All groups share one centre, and each spreads out both ways along 11 directions, with some noise.
In the rows, 128 means zero.
Some rows, each with its group after it:
[123 142 102 142  94 132 134  72 109  91 127 197 104 136 125  77] => (5)
[208  87 133  88  78 125 117 150 161  84 153 165 101  98  77 116] => (3)
[161  74 127 125 186 133 108  91 187 143 126 167 114  84 123  98] => (2)
[164  48 132  93 187  86 155  49 141 108 144 137 136  70 148  96] => (1)
[139 101 137 134 177 174  41 110  97 151 108 127 160 120 152 119] => (5)
[148 105 166  97  57 146 125 163 114  94 152 134 105 163 131 152] => (1)
[119 148 165 137 150 110  63 182 119 135 145 112 156 175 156 135] => (4)
[138 123 118  81 172  77 162 146 119 177 137 155 158 153 169 150] => (5)
[142 135 154 191 161 152 135 108  75 147  89 150 137 111 123  66] => (1)
[143  91 142  80 113  92 104 166 161 119 149 125 153 134 106 142] => (2)
[ 89 161  60 120 141  82 136 123 180  91 129 149 145 174 131 124] => (5)
[170 129 148 120 154  85  99 150 161 128 139 195 118  63 102 112] => (3)
[127 151  83 153 157 138  34  86 151 132 146 104 170 137 154  92] => (5)
[ 94 193 107 105 154  51 136 150  99 145 107 147 204 134 141  92] => (0)
[ 77  80 130 142 134 146  93  81 110  54  86 141 127 127 132 168] => (1)
[102 112 199 119 104 126 131 120  92 123 129 140 160 144 148 125] => (0)
[ 79 131 122 101 126 115 101 129  97 153 164 118 174 165 102 134] => (3)
[143 144 185  88 107 152 135 155 118 121 166  82 144 117 130 139] => (3)
[153 141 105 125 167 146  84 141 208 136 162  84 125 152 178 143] => (5)
[119  80 141  90 124 136 103 128  75 130 124 143  97  95  71  94] => (4)
[160 139 122 135 143  92 190 122 116 107 107 198 115 126 155 131] => (1)
[147 161 159 134 120 126 113 136 109 122 102 157 134 104 155  79] => (4)
[162  86 136 168 114 199  95  81 121 117 134 109  72 113 136 122] => (2)
[113 141 139 168 121 121 128 134 151 136 144 147 150 111  60 137] => (5)
[121 130 133 152 148 159 150  94 141 146 109 108 113  70 126 120] => (4)
[172 163 136  90  95 105 139 178 132 106 127 177 107  87 107 122] => (1)
[106 131 153 116 172 124 135  96  95 175 172 135 157 119 128 126] => (3)
[140 132 171 102 112 152 171 140 112 139 142  47 121 111 149 128] => (3)
[174 128 138 108 146  91 156 130 143 164 156 114 132  78 139 110] => (4)
[137 120 138 167 133 197  80 101 148 119 118 147  97 117 118 102] => (4)
[161 115 133 164 129 134 102 122 112 110 140 116 145 151 152 151] => (0)
[ 92  95 115 112 144 148 132 148 152  77  82  91  86 134 108 125] => (5)
[155 139 140  96 132 165 112 138 187 129 168 165  84 101 101 119] => (3)
[ 85 149 111 155 128 129  23 124 108 142  98 153 142 131 126  97] => (3)
[ 40 130 109 116 155 135  72  91 118 130 107  98 143 131 148 133] => (1)
[118 111  99 114 179 122  98  94 213 111 139 135 120  97 122 127] => (0)
[132 103 102 106 137 114 100 135 160 172 166 120 145 133  82 114] => (2)
[115 142 150 113  78 147 156 125 104  89 104 211  77 107  88  93] => (5)
[113 110  82  95 178  85 125  96 154 119  98 140 117  81 144 102] => (2)
[105  96  82 125 126 135 143  99 122 152 143 137  87 185 142 145] => (0)
[106  94 123 141 138 129 122 117 111 176 144  99 137 161 123 139] => (5)
[132 157 127 153 137 154 115  94 115  88 105 182 120 145 179 116] => (2)
[114  98  81  80 162 103 112  82 123 151 127 147 104  70 107  82] => (0)
[165 150 153 135 114  68 107 165 115 146 115 171 100 119 195 121] => (3)
[ 84 170 114 137 172 104 124 135 150 122  85 158 119 107 139 110] => (3)
[134 134 109 122  98 118 141 133  54 133 102 174 129 146 105  83] => (0)
[128  99 118 171 145 157 112  86 122  82  98 181 134 163 132 136] => (5)
[164  88 118 120 118 135 116 129 145 136 161 116  97 123 105 139] => (0)
[134 128 103 131 147  91 166 146 163  85  81 136 119 109 124 118] => (3)
[136 206  93 108 115  93 123 208 156 168 135 145 143 122  71 103] => (1)
[104 137 175 146 150 109 159 167 105  81  67 119 149  94 104 117] => (1)
[ 90 112 104 100 165 103 156 156 150 151 113 122 129 155 115 154] => (5)
[104  67 141  50 147  70  79 131 126 151 114 138 156 119 160 115] => (2)
[126 128 108  52  84  87 135 110  45 132 128 191 129 131 139  80] => (4)
[142  79  94 110 121 107 179 151 130 121 123 137  79 117  57 128] => (0)
[ 79 136  82 152 178 118 117 125 187 148 133 140 159 185 114 140] => (2)
[ 69 157 107 131 140  97 155 134  95 135 108 139 156 158 116 123] => (2)
[134 192 107 130 110 121 189 124  73 113 123 186 117 132 111  88] => (2)
[135 127 158 104 153  94 101 152  87  79 131 165 144 149 159 134] => (4)
[119 134 163 105 128 138 118 134 103 118 112 133 125 106 126  68] => (1)
[ 93  85 124 124 129  86 170 135  59 119  91 102 112 130 121 159] => (0)
[132 103  76  88 151 113 118  90 104 119 111 160  76  75 118  95] => (0)
[108 138 107 112 149  86 106 140 133  72 110 147 173 126 105 133] => (4)
[119  79 110 142 135 101 163  93  84 165 144  99 155 167 130 137] => (3)
[112 153  86  69 100  89 153  96  97 154 112 150 148  78 116  72] => (4)
[126 110 146  94 161  90 204 162 158 145 116 147 102  99  94 125] => (2)
[116 162 164 130  80 161  92 153  80 142 150 107 133 154 132 127] => (2)
[166 142 122 138 120 137 144 108 164 150 124 144 117  82 130  81] => (4)
[ 97 144 137 158  84 170 111 104 112 133 147  85  80 150 144 101] => (5)
[114 143  73 142 168 107 139 143 112 175  98 101 109  93  76 100] => (0)
[181 175  97 117 137  78 102 146 124  99 121 162 173  99 124  93] => (0)
[ 93 128 108 147 165  62 105 121 108 167 125 154 166 145 131 129] => (3)
[147 141  97  50  78  99 116  98  89 142 166 139 156  97 134 104] => (4)
[145 140  84 110 163  93 134 123 184 113 131 117 122  78 117 112] => (2)
[ 90 113 100 109 133  89 151 132 109 207 146  90 122 122 114 161] => (1)
[148 148 121  96 103 100 135 162 156  80 139 167 138 159 130 133] => (1)
[ 93 157  70 146 146 146  99  94 164 167 108 136 136 113 108  70] => (4)
[114 140 123  79 127  81 141 163 150 131 134 106 127 120 145 139] => (2)
[162 154  58  86 179  84 115 111 170 107 135 157 102  86 161 115] => (0)
[133 150 129 108 111 125 114 153 100 153 121 146 125 101  87  80] => (1)
[143 179 126 176 142 140 115 133 121 123 107 165 137 130 150 125] => (1)
[135 131 111  97 148 127 129 111 147 161 142 128 106  72 107  93] => (4)
[ 85  92  97 174 150  74 100 116  99 116  84 182 155 162 103 135] => (3)
[138  99 159 142 111 138 148 120 105 119 122 135 105  99  93 114] => (5)

New rows, each followed by its group:
[163  53 143 113 165 145  99  64 161 110 156 112 118  72 125 110] => (1)
[ 96  80 136  98  99 136 117 114 120 112 132 150 125 148  96 121] => (0)
[ 74 151 121  93 179  98 155 139 102 158 103 169  82 141 150  91] => (4)
[ 83  94 112 114 185 125 105 133 111 167  96  80 141 121 114 124] => (5)
[129 124 147 137 156  74 113 105  76 151 164 166 192 150 146 145] => (3)
[103 101 125  90 169 142  43 110 206 127 110 121 103 116 203 132] => (2)
[128 147 134 124 168 149  94 129 174 173 154  90 132 112 132  67] => (1)
[125 112  74  88 137  64 128 124 149  80 146 147 180 140  94 151] => (4)
[148 115 147  79 125 104 111 112 127 117 148 160 147  90 124  93] => (0)
[105  97 132 108 120 160 163 155 157 110 113  99  47 138 108 135] => (5)
[153  69 167 141 141 162 149 126 119 107 135 147  72 123 111 143] => (4)
[ 81  97 129 148 137 145  77  76  72 117  92 118 128  92 139 164] => (1)
[105 185 163 149 151 125 110 151 125  75  92 131 170 143 170 114] => (1)
[180  93 171 169  98 133 151 114  77  77 102 140 125 146 182 142] => (3)
[130 147 135 100  84 161 104 142 122 119 142 158  89 142 153 139] => (1)
[142 118 112 137 102 139  94 127 163  82 148 155 137 182 135 168] => (1)
[111 132 115 144 155 141  82  92 119 118 102 133 129 104 147  99] => (2)
[117 119 129 162 139 127 122 136 141 107 122  89 142 119  95 146] => (2)
[142  86 183 113 127 117 133 139 112 111 130  90 139  93 110 109] => (1)
[141 120 156  92 112 135 148 139 113 136 136 139 100 125 121  79] => (1)
[127 142  90 148 150 105  80 131 196  93 152  77 175 152 133 137] => (5)
[110 120 140 155 104 125 117 131  98  81 110  82 137 146 150 165] => (2)
[127 109 140 123 140 139  72 100  70 167 167 123 132 146 156 120] => (4)
[ 88 159 157 176 143 189 141 110  90 107  77 172  92 141 135 111] => (2)
[107  56 159 155 154 133 132  98 129  89 109  88 138 115 113 151] => (1)
[115  63  88 121 157 139 128  95 191 161 171 101 111 159  96 112] => (1)
[103 130 103 113 127  98 123 123  69 171 109 140 126  80  91 121] => (1)
[123 150 116  71 146  75  74 149 107  90 128 172 164 117 116 102] => (4)
[108 147 150 114 124 128 108 183 150 133 144 106 115 162 132 145] => (4)
[113 143 117  72 141  84 173 152 151 107 131 132 121 108 117 148] => (4)
[111 164 147 136 134 136  95 157 130 164 121 130 120 147 155  89] => (4)
[130 119 153  73 106 107 102 137  97 149 146 155 135 145 178 112] => (2)
[158  97  82 131 171 122  66 103 153 160 170 175 129 153 117  85] => (4)
[180  85 160 139  96 144 156 149 125 124 155 114  87 140 117 159] => (0)
[115 198  79 149 140 118 112 139 133 151 113 175 128 131 134 138] => (1)
[ 85 140 169 124 152 143 107 111  95  91  57 114  83  80 210 122] => (2)
[140  95 143  65 118  80 139 115 107 131 157 117 133 103 145 130] => (1)
[160 164 158 116  92 106  99 141 124 136 162 168 161  69  84  96] => (5)
[118  79 188 134 112 131 121 134  93 106 131  73 139 124 134 170] => (1)
[116 122 128 144 134 149 150 120 153 106 124 147 107 179 149 129] => (1)
[115 149 146  64 147 105 134 149 181 160 159 102 104  84 155 127] => (0)
[158 138 142 119 137 114  83 107 110 133 150 112 174  82 140 117] => (4)
[ 96 158 125 146 159 137 115 145 170 124 128  84 132 173 175 161] => (5)
[ 53  83 141 115 122 112  71  89 112  49 105 143 195 158 119 144] => (0)
[139 167 119 109 169 142 110 126 189 164 155 123 111 103 148  92] => (1)
[ 69  78 119 141 147 183  85 100 161 106 102 118  96  98  52 116] => (0)
[175 117 159 116 115 105 123 135  80 125 130 170 134 120 147  86] => (4)
[211 168 146 159 128 148 140 163 120 176 149 115 102 105 141 109] => (0)
[ 84 170 112 156 120 152  92 141 128 113  97 141 115 134 134 174] => (1)
[159  97 107  86 125  85 148 132 159  89 141 159 121 112 100 131] => (0)
[106 103 139 164 138 119 133 144 125  83  84 130 169 122  56 131] => (0)
[137 140 119  82 140  96 100 124  78 155 122 232 182 135 139 114] => (5)
[ 82  84 159 120 151 134 144 141 123 132 103  77 122 102  75  97] => (1)
[118 157 157 154 114 160 115 111  40 127 107 191 142 142 122  82] => (2)
[ 86  86 157 133 119 152 151 106 103 152 136 110  88 175 156 157] => (0)
[147 184 112 120 113 124 120 155 136 184 166 142 125 162 159 121] => (1)
[ 89  83 100 103 147 113 163 105 148  97  97 169 100 123  84 121] => (0)
[115 117  92 123 157 119 155  70  91 112  93 195 109 148 167  89] => (5)
[118 122 121 108 140  75 190 131 108 126 125 125 132 170 176 145] => (5)
[140 140 172 149 105 160 114 116  87 116 133  96 101 131 195 142] => (2)
[118 113 104 163 172 105  99  99 142 106 111 146 199 115  90 102] => (0)
[127  70 174 105 135 139 184 128 149  52  99 139  88 123 114 110] => (1)
[ 93  95 146  98 124 127 123 119 142 115 121 148 140 107  69  98] => (0)
[ 66 106 150 133 128 154 135 121  86 130 120  95 102 158 129 172] => (4)
[116  79 186  79 107 121 130 136 104  94 130  90 130 119 121 114] => (1)
[127 166 156 114 169  99 119 132 125 160 151 129 162  95 146 125] => (3)
[107 138  75  95 163  71 174  93 107 124 104 173 124 154 182 100] => (5)
[133  92  87  88 103 127  96 146 156  95 145 109 116 173 111 128] => (5)
[115 159 155 147  86 151  78 146 136 131 163 103 137 145 118 136] => (5)
[104 108  80 118  86 102 134 115  83 125 122 180 110 159 115 186] => (1)
[ 83 143  50 175 171 121 149  86  93 159  92 164 124 192 145 111] => (0)
[177 158 126 182 124 150  97 157  95 134 117 119 133 110 109 108] => (0)
[163 128 129 111 139  77 143 136  96 151 120 138 139  42  99 132] => (1)
[ 88 107 126  99  96 110 160 167  92 146 116 122 101 132  69 135] => (1)
[124 164 136 114 143 107 131 150 159 124 155 139 143 153 160 155] => (3)
[110 147  95 136 148 122  68  80  77 138  98 169 157  81 126  94] => (1)
[161 101 127 152 158 120 155 119 145 117  84 137  87  64 123  92] => (3)
[100 118 173  93 114 165 124 128 106 128 200 134 153 175  88 172] => (3)
[160 132 134  98 167 125  80 141 141 116 134 176 109  93 117  77] => (4)
[ 94 129 100  74 175 120 121 148 122 133  89 122 120 157 183 128] => (5)
[170 102 108 127 107 146 124 118 182  65 144 139  88 138 116 120] => (5)
[115 133 196 151 139 136 147 141  93 117 111  78 129 104 155 165] => (4)
[139 145 137 136 160 143 114 154 182 125 131 121 137 123  90  56] => (1)
[158 117 100  98 108 112 110  85 103  90 125 123 100  96 179 110] => (2)
[150 119 154  89 109  76 132 127  84  85 139 145 184 160 173 113] => (1)
[130 103 149  78 160  94 112  82  83 145 122 120 145  37 141  83] => (1)
[116 118 136 142 176 149 126  92 190 116 152 104 121 161 200 146] => (1)
[116  67 163 157 167 114 160 145 142 153 129 149 166 169  86 155] => (2)
[173 147 123 126 114  87 127 135 134  97 125 200 158 165 164  95] => (4)
[105  85  72 130 168 117 113  73 100 130 108 115 139 179 169 107] => (5)
[101 134 130 103 123 135 108 140  97 183 146 136  94 171 151 103] => (4)
[105 135 192 175 139 167 120 112  70 178 117 131 129 117 154 138] => (5)
[147  87 108  61 183 133  82 162 143 181 129 141 150 143 137 149] => (5)
[124 141 177 130 170 131 155 143 143  59  76 150 135 110 124  49] => (1)
[202 161 126 167 109 119 123 139 112  78 130 218 166 174 142 105] => (1)
[135 103 136 136 121 128 165 138 123  65 102 148  91 150 140 168] => (0)
[123 196 116 121 153 128  95 112 136 140 129 191 149 134 183 106] => (5)
[ 98 124 173  97 115 154  54 100 146 132 173 112 154 136 174 130] => (0)
[ 98 113 133 139 170 130 165 109 139 198 145  80 106 133 153 134] => (1)
[119 155 112 121 133 125 105 136 151 173 136 124 127 125 133  89] => (4)
[107 102 149 102  79 119 152 173 107 128 123 108  92 112  79 176] => (1)
[ 86 195 125 104 144  79 129 141  97 165 116 123 163 142 186 103] => (4)
[128  99 163 163 111 189  35  98  87 126 159 157 145 141 104 130] => (3)
